The rows are grouped in 2 different ways at once. Each group adds its own fixed numbers to the row, and there is some noise. The rows also spread widely along 4 directions, which tell nothing about the answers.
Known rows, each followed by its group in each grouping:
[-1.37 -2.00  0.79  2.15  2.57  0.96  0.61 -1.27  1.07  2.39 -1.37  1.33
  0.47  1.22 -1.61  0.32  0.70 -0.28] => q354 W
[-1.34  0.57  1.74 -0.06 -0.01  1.26  0.66 -1.61 -0.46  1.59 -3.73  0.74
  3.11  0.48  1.74  2.19  1.56  0.65] => q452 F
[-1.97 -1.69  1.02  1.23  2.72 -0.14 -0.68  0.48 -0.01  2.31  2.92  0.57
 -4.58 -1.29 -2.42 -2.35  0.72 -0.08] => q714 G
[-0.60 -4.19  0.24  2.25  0.02  0.29  1.08  2.04  1.63  1.42  0.33 -0.06
 -4.13 -3.37 -2.26 -2.69  0.28 -1.21] => q354 W
[ 0.49 -0.46  0.21 -0.33  0.54  1.64 -0.39 -1.81 -0.37  1.63  0.17  1.08
 -0.82 -1.09 -1.21 -0.10  2.02 -0.05] => q714 F
[-4.88  0.29  2.65  1.79  5.13 -0.91 -1.15 -0.20 -1.99  3.35  0.95  1.23
 -3.10  1.30 -0.10 -0.97  0.22 -0.18] => q452 G
[-3.12  0.56  1.69  0.93  3.98  0.58 -1.03  0.05 -3.56  2.95 -1.00  1.43
 -2.68  1.18  0.61 -0.86  1.06 -0.96] => q452 W
[-1.55 -0.80  0.81  0.69  1.64  0.65 -0.90  0.10 -2.27  2.36  0.46  0.97
 -3.93 -2.03  0.08 -1.87  1.59 -0.80] => q452 F
[-0.47  0.73  0.54 -0.15  1.66  2.04 -0.27 -2.99 -1.71  2.50 -1.67  1.66
  1.47  0.59  1.14  0.86  1.99  0.24] => q452 F
[ 1.68 -2.08 -0.81 -0.31  1.44  2.59  0.87 -2.66 -0.27  2.53 -1.75  1.26
  1.10 -0.26 -1.78  0.09  2.10  0.14] => q354 W
[ 0.79 -2.26  0.29 -1.41 -1.39  1.27  1.35  0.93  0.79  0.50 -1.21 -0.35
 -0.83 -3.10 -1.67 -1.42  2.16  0.21] => q714 G
[-1.98 -0.78  1.18 -0.60  2.60  0.06 -0.28  1.50 -3.85  2.23  0.04  0.03
 -4.96 -2.30  0.20 -3.06  1.53 -0.74] => q452 G
[ 1.23 -1.55 -0.53  0.12  1.64  1.85  0.43 -3.20 -0.53  2.92 -1.16  1.56
  0.09 -1.16 -1.26  0.24  2.39  0.98] => q354 F
[ 1.41 -0.10 -0.79 -0.87  1.52  2.74 -0.50 -2.84 -1.83  2.27 -1.45  1.61
  1.83  0.31 -0.10  0.09  2.03  0.02] => q452 W

New rows, each followed by its group in each grouping:
[-0.13 -1.56  0.15  0.23  1.96  0.88 -0.43 -1.12 -0.48  2.68  1.08  0.87
 -1.57 -1.78 -0.78 -1.42  0.92  0.00] => q452 G
[-0.53 -0.64  0.63  0.32  0.67  1.52  0.00 -0.01 -0.31  1.21 -0.36  0.74
 -1.18 -0.19 -1.59 -0.78  1.46 -0.50] => q714 W
[ 0.52  0.26  0.25 -0.63  3.66  2.01  0.62 -4.49 -2.66  3.23 -2.65  2.31
  1.44  1.16 -0.08  1.28  3.10  0.84] => q354 F
[ 0.64 -0.42  0.08 -0.02 -0.46  2.04  0.24 -2.31  0.28  1.96 -1.86  0.95
  2.02 -0.87  0.62  1.03  1.30  0.48] => q452 F
[-0.58 -0.84  0.55 -0.06 -0.16  1.51  0.21 -0.41 -1.26  1.46 -1.87  0.49
 -0.37 -1.65  0.90 -0.01  1.79  0.10] => q452 F
[-4.67 -1.74  2.95  4.28  1.51 -1.08 -0.20  1.49  3.45  2.10  2.30  0.95
 -3.40  0.22 -1.90 -0.48 -1.14 -0.60] => q714 F
[ 0.47 -2.06 -0.29 -1.67  1.39  0.79 -0.60  1.72 -3.44  2.14  1.40 -0.08
 -5.88 -4.71 -0.70 -4.03  1.91 -0.78] => q452 G
[-2.16 -2.34  1.75  1.97 -0.53 -0.27  0.84  0.75  3.56  1.46 -0.20  0.05
  1.03 -0.78 -0.41  0.34 -0.96  0.24] => q452 G
[-2.87 -0.73  1.26  1.44  5.12 -0.58 -1.77 -0.95 -1.97  4.17  2.88  1.93
 -4.14  0.56 -1.23 -1.95  0.43 -0.45] => q452 G
[ 1.36 -1.22 -0.51 -0.95  2.12  1.95  0.04 -2.57 -3.06  2.75 -1.37  1.46
 -1.70 -2.01 -0.52 -0.90  3.17  0.38] => q354 F
[ 0.66 -1.37 -0.54 -0.64  1.85  1.42 -0.52 -2.08 -1.11  2.92  0.88  0.92
 -0.44 -0.91 -0.82 -1.11  1.68  0.38] => q452 G
[-0.61 -0.32  0.15  1.42  1.62  1.46 -0.77 -2.95  0.31  3.13  0.44  2.07
  1.32  0.62 -0.34  1.10  0.90  0.40] => q452 F
[-1.61 -1.34  1.58 -0.69  3.05  0.35  1.17 -0.40 -1.67  2.10 -2.60  0.44
 -1.02 -0.58 -0.13 -0.50  2.27  0.37] => q354 G
[-0.49 -0.28  0.93 -1.24  0.48  1.65  0.52  1.39 -2.57  0.28 -2.68 -0.12
 -2.28 -1.52 -0.24 -1.77  2.61 -0.60] => q714 W
[-0.50 -1.81  0.22 -0.72  1.61  0.66 -0.02  1.09 -1.41  1.69  1.73  0.54
 -5.50 -3.16 -2.26 -3.30  2.00 -0.75] => q714 G
[-0.10 -0.61  0.32  0.52  0.75  1.60 -0.48 -1.86 -0.32  2.64 -0.14  1.39
 -0.35 -0.85  0.30  0.04  1.18  0.32] => q452 F
[-0.48 -0.12  0.59  0.32  0.79  1.42 -0.30 -1.97 -0.25  2.44 -1.21  1.23
  0.96 -0.25  0.49  0.79  1.42  0.38] => q452 F
[-1.35 -0.30  0.30  1.55  1.94  1.46 -0.78 -1.32 -0.15  2.78  0.05  1.54
 -0.08  0.84 -0.56 -0.19  0.34 -0.41] => q452 W
[-1.38 -1.14  1.18  1.55  0.45  0.49  0.07  0.08  0.79  1.87  1.03  0.90
 -2.52 -1.28 -1.45 -0.91  1.05 -0.27] => q714 F
[ 0.34 -2.02 -0.71  1.59  1.25  1.24 -0.97 -0.13  0.54  2.42  3.15  1.13
 -3.88 -1.35 -3.36 -2.68  0.58 -1.30] => q714 W
[-0.21 -2.01  0.65  1.39  1.43  1.05  0.83 -2.12  0.89  2.57 -1.14  1.15
 -0.22 -0.85 -1.46  0.41  1.19  0.15] => q354 F
[-0.44 -1.91  0.53 -0.27 -0.43  0.89 -0.14  1.76 -2.31  1.20 -0.63 -0.25
 -4.65 -4.03  0.32 -2.51  1.63 -0.83] => q452 F
[-0.64 -0.69  0.98 -1.14  1.33  0.69  0.18 -0.31 -1.44  1.92 -1.53  0.40
 -0.83 -1.15  0.68 -0.74  1.83  0.27] => q452 G
[-0.21 -1.56  0.65 -0.80 -0.08  0.78  0.88  0.16  0.63  0.77 -0.80  0.05
 -0.53 -1.65 -1.20 -0.84  1.82  0.45] => q714 G
[ 0.52 -3.64  0.49  1.08 -2.36  1.27  2.00 -0.18  3.69  0.86 -2.21  0.12
  1.46 -2.77 -1.10  0.61  0.93  0.94] => q354 F
[-0.75 -1.11  0.32  0.74  1.24  0.97 -0.51  0.59 -1.65  1.93 -0.32  0.52
 -2.36 -1.24 -0.23 -1.88  0.99 -0.94] => q452 W
[ 2.38 -0.49 -1.26 -2.04  1.99  2.11 -0.59 -3.25 -1.83  2.48  1.27  1.93
 -1.22 -1.12 -2.44 -1.32  2.84  0.52] => q714 G
[ 0.56 -3.32 -0.13 -0.34  1.70  0.39  1.00 -0.07 -0.55  2.41  0.09  0.35
 -2.86 -2.95 -1.96 -1.89  1.59  0.02] => q354 G
[-0.16 -1.43  0.77  0.34 -0.68  1.14  0.43  0.09  0.64  1.07  0.30  0.64
 -2.36 -2.64 -1.46 -1.10  1.70 -0.17] => q714 F
[-2.21  0.04  1.19  1.66  1.77  0.75 -0.62 -1.85  0.02  2.80 -0.33  1.52
  0.02  0.68  0.26  0.73  0.69  0.19] => q452 F
[-1.54 -0.20  0.53  0.56  1.77  1.55 -0.44 -0.97 -1.37  2.45 -0.87  1.17
 -0.53  0.73 -0.31 -0.56  1.25 -0.61] => q452 W
